The rows are grouped in 4 different ways at once. Each group adds its own fixed numbers to the row, and there is some noise. The rows also spread widely along 13 directions, which tell nothing about the answers.
In the rows, 128 means zero.
Known rows, each followed by its group in each grouping:
[152 140 137 175 141 137 159 104 102 210 135 155 117 107 130 141 103 141
 179 138 134 129 135 177  47 104 118]	q_842 (1) q_353 (2)
[126 101 151 128 142 129  92 123 126 115 170 151 112 121 117 138 106 109
 135 140 141 141 138 106 127  98 127]	q_162 (0) q_282 (0)
[124 181 143 170 140 110 148 118 117 165 151 162 138 141 145 112 110  92
 116 120 127  94  88 157 155 135 162]	q_450 (2) q_379 (1)
[109 140 108 127 114 121 112 125 143 105 130 106 123 142 127 105 138 136
 117 165 142 134 119 121 174 125 151]	q_69 (0) q_998 (0)
[122 118 136 108 110 109 115 124 166 107  97  84  84 159 118  75 100 100
 141 160 138 178 117 173 150 138 130]	q_162 (1) q_282 (3)
[178 148  99 145 153 119 126 109 203  99  62  91 107 136 116 151 112 142
 140 177 211 158  96 131 101  96 124]	q_450 (2) q_485 (1)
[ 83 167 116 119 134 127 133 145 145 125 125 118 113 123 125 103 116 101
 105 132 110 141  92 107 134 142 124]	q_543 (0) q_379 (2)
[170  77 174  86 134 140  91  86  91 136 182 176 181 149 148 128 143 133
 117 142 149 103 117 123 150  69 160]	q_543 (1) q_485 (3)
[141 162 170 127 173 100 117 133 120 171 142 158 147 148 163 134  82  82
 143 156 109 183  90 140 118  68 142]	q_69 (0) q_353 (1)
[163 119 149 128 123 154 129 179 148 105 106 108 113 134 123 181  88  86
 146 170  90 149 143  98 133 118  86]	q_842 (2) q_998 (1)
[115  89 118  71 111 135 121 155 123 119 127 104 114 137 121 109 145 125
  99  78 103 138 123 124 132 132 132]	q_450 (2) q_353 (2)
[113 126  65 162  88 124 136 157 137 144 151 109  68 118 136 109 134 115
 109 139 143 117 104 156 150 115 170]	q_162 (2) q_353 (2)
[116  93 143 111 128 148 105 175 141  89 169 105 150 119 134 148 125 140
 144 149 151 150 149  79 159 117 148]	q_162 (2) q_379 (1)
[145 118  85 145 104 127 106 143 135 158 146  99 109 123 138 126 130 153
  99 161 162 123 107 135 120  58 182]	q_162 (0) q_282 (2)
[ 97 179 115 163 121  90 138 124 156 112 107 109 110 161 126 131 132 153
 108 139 135 155 115 124 127 121 144]	q_162 (2) q_379 (2)
[ 99 165 121 141 110 140 159 135 127 118 107 114 141 134 109 120 150 150
 129 113  96 120 134 128 117 178 111]	q_162 (1) q_282 (2)
[ 65 147 148 117 121 134  74 182 129  87 113  95 123  92 100  95 102 113
  98 121  71 124 132  32 159 152 100]	q_543 (2) q_282 (1)
[105 101 171 106 116 111 100 114 105 101 117 144 119 143  86 107 137 144
 132 101 101 152 172  97 130 142  99]	q_842 (0) q_353 (1)
[ 65  95 128 156 117 109 105 117 121  99 181 115 113 111 106  88 147 184
 152 114 200 134 178 119 148 155 169]	q_162 (2) q_998 (2)
[125 126 102 155 133 121 134 129 133 146 147 137 101 131 134 108 126 117
 136 123 161 139 111 154 128 116 166]	q_450 (2) q_282 (1)
[131 190 149 145 130 149 129  75 101 134 149 208 135 132 130 117 138  98
 121 159  82  91 101 115 156 137 113]	q_162 (0) q_353 (0)
[148  85 192 120 128 126 117 128 102 151 130 126 114 117 109 132  88 134
 166 108 108 141 166 146  78 116  95]	q_450 (1) q_353 (2)
[ 93 137  49 114 106 157 139 111 137 144 131 121 105 131 143  78 180 184
 124 151 143 159 110 144 122 127 159]	q_162 (1) q_282 (0)
[125 122 174  72 138 127  67  99 113 153 177 175 120 165 164  73  90  72
 116 157 102 166  86 135 167  77 157]	q_162 (2) q_282 (0)
[ 69 138 108 114 158  97 105 116 148 135 108 118  84 119 108 102 115 136
 124 108 142 196 119 107  90 118 111]	q_842 (2) q_353 (0)
[141 119 134 109 147 108 111 104 144 135 110 122 142 148  96 119 137 146
  99  98 178 133 111 132  97 112 136]	q_162 (0) q_282 (1)
[103 105 148 140 163 153 116 154  98 162 178 140 121  63 112 136  98 124
 139  99 128 111 141 102  74 118 120]	q_450 (1) q_998 (2)
[100 156 149 118 138 143 134 130 130 120 119 129 134 119 130  95 114 121
 172 143 116 165 127 124 132 166 112]	q_162 (2) q_353 (1)
[ 99 211  59 177 160 110 163 107 182 138 105 101 124 119 125 118 139 133
 128 154 187 144  75 151 115 149 141]	q_162 (1) q_353 (0)
[104 112  79 163  89 164 150 127 104 128 152 152  84 103 119  95 162 150
 150 134 134 117 144 126 138 156 143]	q_543 (2) q_282 (1)
[134 160 165 188  99 100 135 117 109 137 106 139 112 149 132 121 109 154
 165 152  93 132 162 145 141 126 124]	q_450 (2) q_353 (1)
[141 126 109 142 108 155 159 108 119 144 130 147 126 140 123  97 149 136
 146 122 150 106 120 167 132 160 141]	q_543 (2) q_282 (1)
[119  53 165 103 116 122 123 148  84 133 165 154 129 164 135 134 137 156
 146  93 110 179 177 136 124 106 139]	q_69 (2) q_998 (1)
[110 185 109 107 154  93 125  88 165 116 115 111 166 181 144 106 149 139
  93 145 181 160  66 130 146 114 166]	q_543 (2) q_998 (2)
[ 94 118  64 185  98 122 159 150 135 101 186 146  49 124 118 115 140  64
 127 129 149 112 117 164 177 161 168]	q_162 (0) q_282 (2)
[168 197 166 139 154 124 135 119 182  61  99 122 157 171 126 176  92  64
 143 189 121 133  94 110 155 148 100]	q_162 (2) q_282 (2)

New rows, each followed by its group in each grouping:
[125 163 122 131 130 128 114  72 121 150 133 156 133 134 121  80 135 121
 105 130 143  93  88 132 147 133 135]	q_543 (2) q_353 (0)
[117 112 136  96 114 153 106 125  90 180 139 156  97 107 136  99 124 144
 117 114  85 144 118 125  79  93 124]	q_162 (2) q_353 (2)
[ 93 155 143 170 153 100 152 115 144 121 122 137  90 121  97 134  98 106
 160 119 143 152 139 133  93 159 102]	q_842 (0) q_379 (2)
[185 105 102 132 109 144 149 120 154 132 113 128  78 146 114 125 118  73
 139 148 158 117 102 175 141 133 128]	q_842 (2) q_353 (1)
[128 159  32 174 142 163 199 133 155 146 127 128 131 111 128 159 182 165
 133 128 205 119 105 147  92 148 156]	q_162 (2) q_998 (1)
[177 139 125 182 136 148 142 119 105 179 171 192 121 137 171 180 119 141
 160 200 133 147 125 128 102  40 163]	q_842 (2) q_379 (1)
[122  80 146  67 131 145  73 131 117 104 145 127 150 137 108 134 142 142
  97 114 101 139 142  65 128 101 114]	q_842 (1) q_282 (0)
[131 135 158 147 122 143 169 156 107 156 144 121 184 146 136 134 125 136
 162 108 111 122 144 171 129 164 133]	q_162 (1) q_282 (1)
[102 116 144 110 137 107 103 115 127 153 126 124 118 121 101 100 112 133
 113  89 138 137 130 137 104 127 112]	q_162 (0) q_353 (0)
[127 112 136 122 121 124 143 123 109 145 141 131 155 147 128 132 154 171
 120 105 134 129 138 138 108 113 152]	q_69 (0) q_379 (2)
[123 146 157 152 152 149 145 148 128 149 141 113 160 109 137 145  95 139
 185 137 138 140 144 141  85 145 123]	q_162 (2) q_282 (2)
[130  89 148 125  67 119 132 141 125 141 144 123  48 159 127  68  81  46
 151 139  95 136 133 223 194 158 121]	q_162 (0) q_353 (0)
[100 128 132 143 117  95 138 129 132 109 158 133 135 186 135 124 138 121
 129 105 133 147 135 163 175 148 156]	q_162 (2) q_282 (0)
[158 108 141 146  75 133 154 129 135 108  97 108 116 160 103 146 132 152
 133 123 121 101 151 148 125 150 107]	q_543 (2) q_379 (2)
[122 179 171 129 128 120 129 122 124  97 112 144 165 154 127 127 129 118
 139 151  87 142 129 107 165 152 111]	q_162 (0) q_353 (1)
[125 146 166 189 116  85 112 139 116  93 157 136 161 164 119 156 121 121
 131 149 124 109 159 103 192 119 152]	q_842 (0) q_282 (1)
[ 96 165  56 126 130 141 170 152 152 133  93 107 110 134 142 117 151 133
 117 127 115 170  89 138 106 139 132]	q_543 (2) q_282 (3)
[ 92 125 109 152  88 127 102 151 123 117 139  86 130 100  92  99 150 166
  86  94 145  62 140  95 145 152 154]	q_162 (2) q_282 (2)
[ 96 123 128 135 145 133 127 162 109 167 150 124 129 106 124 140 115 132
 128  82 108 135 136 114  77 120 128]	q_842 (2) q_282 (2)
[129 113  83 114 119 116 158 113 155 112 114 108 113 169 110 100 159 114
 120 114 167 141 107 181 143 159 151]	q_842 (1) q_282 (3)
[160  76 142 149  86 168 141 163 129 140 132  96  97 102 107 111  86 104
 176 147 150  92 155 168 144 164 109]	q_543 (2) q_998 (1)
[119  96 153 134 123 118 118 137 105 111 158 145 106 123 115 137 119 113
 144 119 115 143 155 115 128 120 125]	q_69 (0) q_353 (2)
[142 129  81 169 119 109 163 164 155 157 108 107  75 143 137 160 109 109
 115 137 146 155 106 173 104  91 136]	q_543 (2) q_998 (3)
[143  94  72 111 128 156 165 119 134  95 161 144 159 155 119 163 200 143
 112  91 181 111 118 122 122 142 158]	q_543 (2) q_282 (2)
[118 162  98 176 136 102 174 127 116 156 180 165 113 160 170 120 131  78
 145 138 137 144  91 189 161 127 183]	q_69 (2) q_353 (2)
[ 63 119 132 172 132  71 105 169 100 122 192 138 129 126 121 159 139 149
  92  69 127 131 153  88 135 101 166]	q_162 (2) q_353 (2)
[ 96 157 128 142 139 107 117  95 136 127 112 105 155 134 107 109 150 201
 127 111 174 134 134 114  92 134 144]	q_162 (2) q_282 (2)
[200 107 105 124  87 171 148 132 129 145 117  91 174 137 122 137 158 157
 116 140 155  53 118 163 130 123 157]	q_69 (0) q_282 (2)
[119 128 134 133 124 114  75 130 137 178 179 102 130 128 152  59  83 101
 117 156 171 109  86 168 183  95 195]	q_162 (2) q_282 (0)
[137 140 147 121 143 130 153 161 125 193 122  89 199 133 160 139 110 158
 137 125 138 138 113 167  95  98 150]	q_543 (0) q_379 (3)
[157  74 137 134 109 132 153 143 129 159 126 102 108 136 118 138 109 139
 157 106 158 132 147 184  87 126 133]	q_69 (2) q_379 (2)
[111 126 204  50 126 118  63 160 122 114 111 101 163 158 140 102  93 112
  90 122  51 161 119  88 152 103 117]	q_162 (2) q_282 (3)
[142 148  83 159 129 140 161 112 129 171 139 154  69 113 126 100 117  68
 127 139 139 113  75 182 111 131 139]	q_69 (1) q_353 (2)
[ 63 169  76 183 131 132 133 171 132 118 151 116  84  78 147 105 126 130
 158 163 126 161 125  96 155 134 159]	q_450 (2) q_353 (1)
[142  96 107 124 119 150 130 129 118 172 155 137  86 113 148 105 109 111
 151 147 148 148 107 163 106  91 145]	q_543 (2) q_353 (2)
[ 97 130 158 143 117 133 134 190 120 134 131  66 165 103 113 123  89 122
 152 107 110 106 151 127 131 170 115]	q_543 (0) q_282 (2)
[ 87 197 110 168 170  79 144  84 153  81 122 171 117 159 119 123 154 110
 119 125 153 158  94 110 152 147 138]	q_450 (1) q_485 (1)
[103 161 153 138  95 152 108 121  83 116 146 171 146 123 148 118 145 155
 121 157  55 102 136  71 162 123 126]	q_543 (2) q_485 (2)
[139 154 186 141 145 149  95 129 117 132 131 121 159  84 116 138  86 122
 163 174 110 106 144  81 119 117 101]	q_842 (0) q_353 (2)
[159 126 159 123 130 107  97  94 123 144 154 150 160 158 130 128 133 136
  82 131 161  92 102 128 148  78 172]	q_162 (2) q_379 (3)
[ 85 164 150 178 131 155 154 150 103 121 179 167 125  98 134 122 112  89
 177 145 109 117 146 118 164 189 124]	q_162 (2) q_998 (1)
[118 142 160 172  95  83 129 149 133 115  95  97 120 155 104 129 100 127
 104 113 106 103 149 138 158 147 110]	q_543 (2) q_998 (3)
[144 178 155 130 134 126 128 146 122 140  81 121 183 140 113 160 128 145
  79 116  82  98 112  86 111 118 101]	q_69 (0) q_998 (1)
[165 156 197 156 133 100 108 122 141 109 104 109 156 161 126 151  79 128
 157 171 117 137 141 127 128 111 119]	q_69 (2) q_282 (2)
[120 108 121 148 126 125 113 115 113 172 180 144 126 118 119 105 125 126
 115 106 167  95 122 160 130 113 166]	q_162 (0) q_282 (0)
[115 160 107 104 155 141 123  93 135 193 116 137  98 125 152  70 109 127
 134 150 123 181  76 161  80  93 138]	q_450 (1) q_282 (0)
[135 132 124 151 154 139 197 112 120 142 159 158 169 150 134 169 152 140
 163  91 174 126 126 166  90 155 137]	q_543 (2) q_379 (2)
[ 87 157 173 132 124 130 108 125 111 139 109 100 160 103 107  70 117 175
 141 120 115 111 151 110 137 170 119]	q_450 (1) q_998 (1)
[109 151 176 154 116 114 119 111 118 154 128 105 145 120 101  73  96 134
 143 113 129  90 135 158 128 171 123]	q_162 (1) q_282 (2)
[118 170  96 224 135 111 165  91 158 124 129 115 102 101 101 108 115 129
 186 153 229 102 124 168 122 176 143]	q_543 (2) q_353 (2)
[127  69 141 124 127 107  81 124 131 103 147 119  86 123  88 122 111 123
 116 118 154 137 143 103 110  97 133]	q_69 (1) q_282 (2)
[140  71  67 126  72 161 151 186 148  62 143 113  50 146 132 156 146  78
 129 158 102 148 132 125 170 131 140]	q_69 (2) q_282 (2)
[ 92 141  88 136 110 129 136 133 117  99 145 148 119 122 127 101 167 109
  89 117 106  96 102 115 185 156 151]	q_69 (1) q_485 (3)
[107 144 111 177  87 102 113 153 108 165 143 120 116 130 130 131 128 160
  83 117  97  92 134 127 146  91 152]	q_162 (2) q_353 (0)
[124 213 113 182 134 117 161 134 152 141  72 119 110 129 140 150 107 130
 132 145  95 131 100 136  97 130 106]	q_450 (2) q_485 (2)
[102 134 116 188 106 143 149 129 108 170 132 135  98  86  92 121 114 155
 132  88 131  68 150 134  90 161 101]	q_543 (2) q_379 (0)
[ 67 155 136  70 148 128  64 112 107 175 144 131 146 106 149  45 118 143
  79 114 112 141  67  88 125  90 156]	q_543 (2) q_485 (2)
[144 131 110 129 106 188 176 179 140 110 106 108 109 108 124 147 117  85
 155 153  74 122 130 145 124 177  84]	q_162 (1) q_282 (3)
[ 90 102  71 154 123 172 167 130  96 166 152 163  83  71 100 131 163 165
 132  74 142 110 146 122  47 151 116]	q_543 (2) q_998 (2)
[148 163  97 179 109 111 139  94 148 131  92 105 107 117 101  95 139 130
 111 145 175  66 102 165 153 143 151]	q_450 (0) q_353 (3)
[ 76 187 115 114 134 163 130 149 130 138 102  98 130  76 115  74 121 122
 126 119  88 115 101 101 111 179 110]	q_450 (0) q_282 (2)
[153 124 160 148 157 113 117 118 133 152 134 129 139 123 106 139  90 107
 133 108 167 109 117 142  86 113 132]	q_69 (2) q_282 (2)
[171 133 101 122 126 192 162 120 139 164  99 123 119 108 133 121 126 127
 159 171 133 128 102 172  77 131 112]	q_162 (1) q_282 (3)
[118 149 107 133 160 144  95 137 136 151 142 123 130  79 116 135 108 114
 107 138 146 108  98  77 111  99 125]	q_842 (2) q_353 (0)
[ 97 131 105 104 134 169 136 130 115 129 148 146 137 113 126 101 150 123
 136 111 112 123 118 114 131 168 129]	q_69 (2) q_282 (0)
[143 137 116 141 108 161 125 149 104 166 135 121 127  90 126 132 121 126
 120 151  99  85 123 116 116 108 129]	q_842 (0) q_353 (2)
[105 140 128 151 129 148 162 128  71 169 177 189 124 115 157 132 148 139
 156 103  85 131 137 139 102 129 144]	q_450 (2) q_353 (2)
[133 123 177 137 109 144 118 145  94 191 171 110 181 127 169 106 100 164
 161 153 128 112 136 157 139  99 171]	q_543 (2) q_379 (2)
[110 107  91 144 112 136 174 183 141 129 138  98 116 132 128 150 142 144
 137 110 135 155 141 149 119 143 136]	q_162 (1) q_379 (1)
[163 101 139 158 122 136 103 145 148  96 123 137  47 116 105 159  77  76
 160 196 116 165 144  97 115  92  92]	q_842 (1) q_282 (1)
[127 149  98 157 136 107 150 110 141 128 121 141 113 155 123 155 141 137
 134 140 133 159 125 138 108 112 120]	q_842 (1) q_353 (0)
[127 119 151 124  95 146 100 114 127  70 122 121 137 131  93 120 140 148
 124 137 119  92 153  77 153 152 112]	q_543 (2) q_282 (2)
[134 173 102 148 120 140 161 118 138 171 119 101 147 127 143 102 133 142
 146 144 161 109  97 181 124 149 156]	q_162 (2) q_353 (2)
[ 98 137 194 137 110  99  70  99 114 143 140 115 135 127 109  71  99 171
 118 137 139 108 142 109 140 115 149]	q_162 (2) q_379 (2)
[138 116  97  61 138 176 130 101 138 136 131 143 141 141 129 119 165 138
 102 130 144 143  95 127 113 119 127]	q_162 (0) q_998 (0)
[127 145 107 149 119 149 188 120 134 108 148 148 153 154 119 135 172 124
 134 115 150 103 121 153 158 186 141]	q_162 (1) q_379 (1)
[100 186 106 158 145 125 150 105 122 152 168 178  98 146 166  94 115  71
 145 160 123 159  74 158 142 125 161]	q_543 (2) q_282 (2)
[148 109 143 101 128 146  92 147 158 126 103  77 117  95 102 121  88 114
 123 134 148 118 116 115 106 118 104]	q_162 (2) q_353 (2)
[181 179 117 185 128 133 141 122 152 166 114  97 163 121 134 150 101 127
 141 177 164  67 103 157 140 117 138]	q_842 (2) q_353 (0)
[110 101 145  90  96 140 114 118  92 136 157 134 144 163 170  79 157 181
 143 147 105 159 149 150 170 111 180]	q_450 (2) q_998 (3)
[102  75  47 141 132 149 170 184 147 141 158  99 113  97 113 157 154 133
 120  48 191 109 126 160 103 158 142]	q_162 (2) q_485 (0)
[199  96 234 129 119  96  88 122 120 129 115 117 178 175 114 184  82 148
 122 135 119 105 168 119 125  68 118]	q_842 (2) q_379 (3)
[ 73 176  61 198 115 120 178 141 131 139 148 125  94 120 147 113 145 133
 155 148 133 140 116 159 147 161 156]	q_842 (1) q_485 (2)
[190 133 145 107 122 136 132 136 155 132  60  70 177 160 136 156 127 193
 152 157 142 155 137 137  98  94 121]	q_450 (2) q_353 (1)
[151 133  78 129 100 178 163 123 124 137 138 152 102 135 139 137 159 115
 122 154 115 110 107 140 134 131 137]	q_842 (2) q_998 (2)
[155 106 123 127 127 158 120 111 140 152 119 103 112 107 116 109 104 150
 166 166 169 140 127 147  76 106 125]	q_543 (1) q_282 (2)
[124 193  63 144 126 132 164 105 164 135  94 109 137 139 112 113 168 139
  83 109 163  93  69 143 112 161 145]	q_162 (2) q_282 (2)
[133 123 107 150 132 169 171 170 127 112 175 120 164 123 152 177 142 130
 184 155 146 139 145 139 126 139 150]	q_162 (0) q_282 (2)
[183 157 147 152 128 132 140  91 162 114  89 122 141 154 109 135 111 123
 146 173 179 108 115 147 134 140 112]	q_543 (2) q_998 (1)
[ 99 142  86 188 128 110 158 164 159 125 135  69 112 116 129 127 106 132
 175 151 188 153 133 164 125 140 157]	q_543 (0) q_282 (2)
[119 115 128 128 178 142 141 137 126 117 198 148 166 112 133 157 132  99
 147 120 187 127 112 113 125 125 163]	q_69 (0) q_379 (2)
[130 129 176 212 111 121 113 149 110 170 148 116 107  90 112 125  66 137
 170 165 127 101 167 132 122 113 126]	q_842 (1) q_379 (1)
[137 109 114 141 139 136 164 137 140 180 120  85 130 119 133 100 106 148
 199 138 193 170 129 206  91 134 139]	q_543 (1) q_353 (1)
[111 121 144 146 103 110 114 133 115 135 112 145  89 136 108 129 108 127
 107 109  82 123 141 119 125 114  92]	q_543 (0) q_485 (0)
[143  90 139  87 103 146 140 103 122  93 103 136 142 161  95 143 177 164
 111 104 116 125 156 112 118 143 108]	q_842 (0) q_379 (3)
[140  89  95 147 111 170 138 132 143 140 141 109  89  84 113 120 119 146
 180 151 185 122 149 158 106 141 126]	q_162 (2) q_353 (0)
[ 98 108 105 154 147 116 135 134 122 139 185 155  99 124 124 124 123 101
 135  81 156 126 128 151 128 131 159]	q_450 (2) q_282 (0)
[132 121 132 163 123 145 142 119 105 134 159 136 153 116 104 153 149 154
 133 118 148  76 155 121 117 146 132]	q_842 (1) q_998 (2)
[123 158  84 104 110 168 151 145 151 153  98 121  82 111 135  94 119  69
 100 124  97 112  60 160 126 159 110]	q_162 (2) q_485 (2)
[151 130  60 117  97 163 180  97 146  90  91 155  82 148  93 136 189 108
  98 103 125 102  97 135 114 172  95]	q_543 (2) q_353 (2)
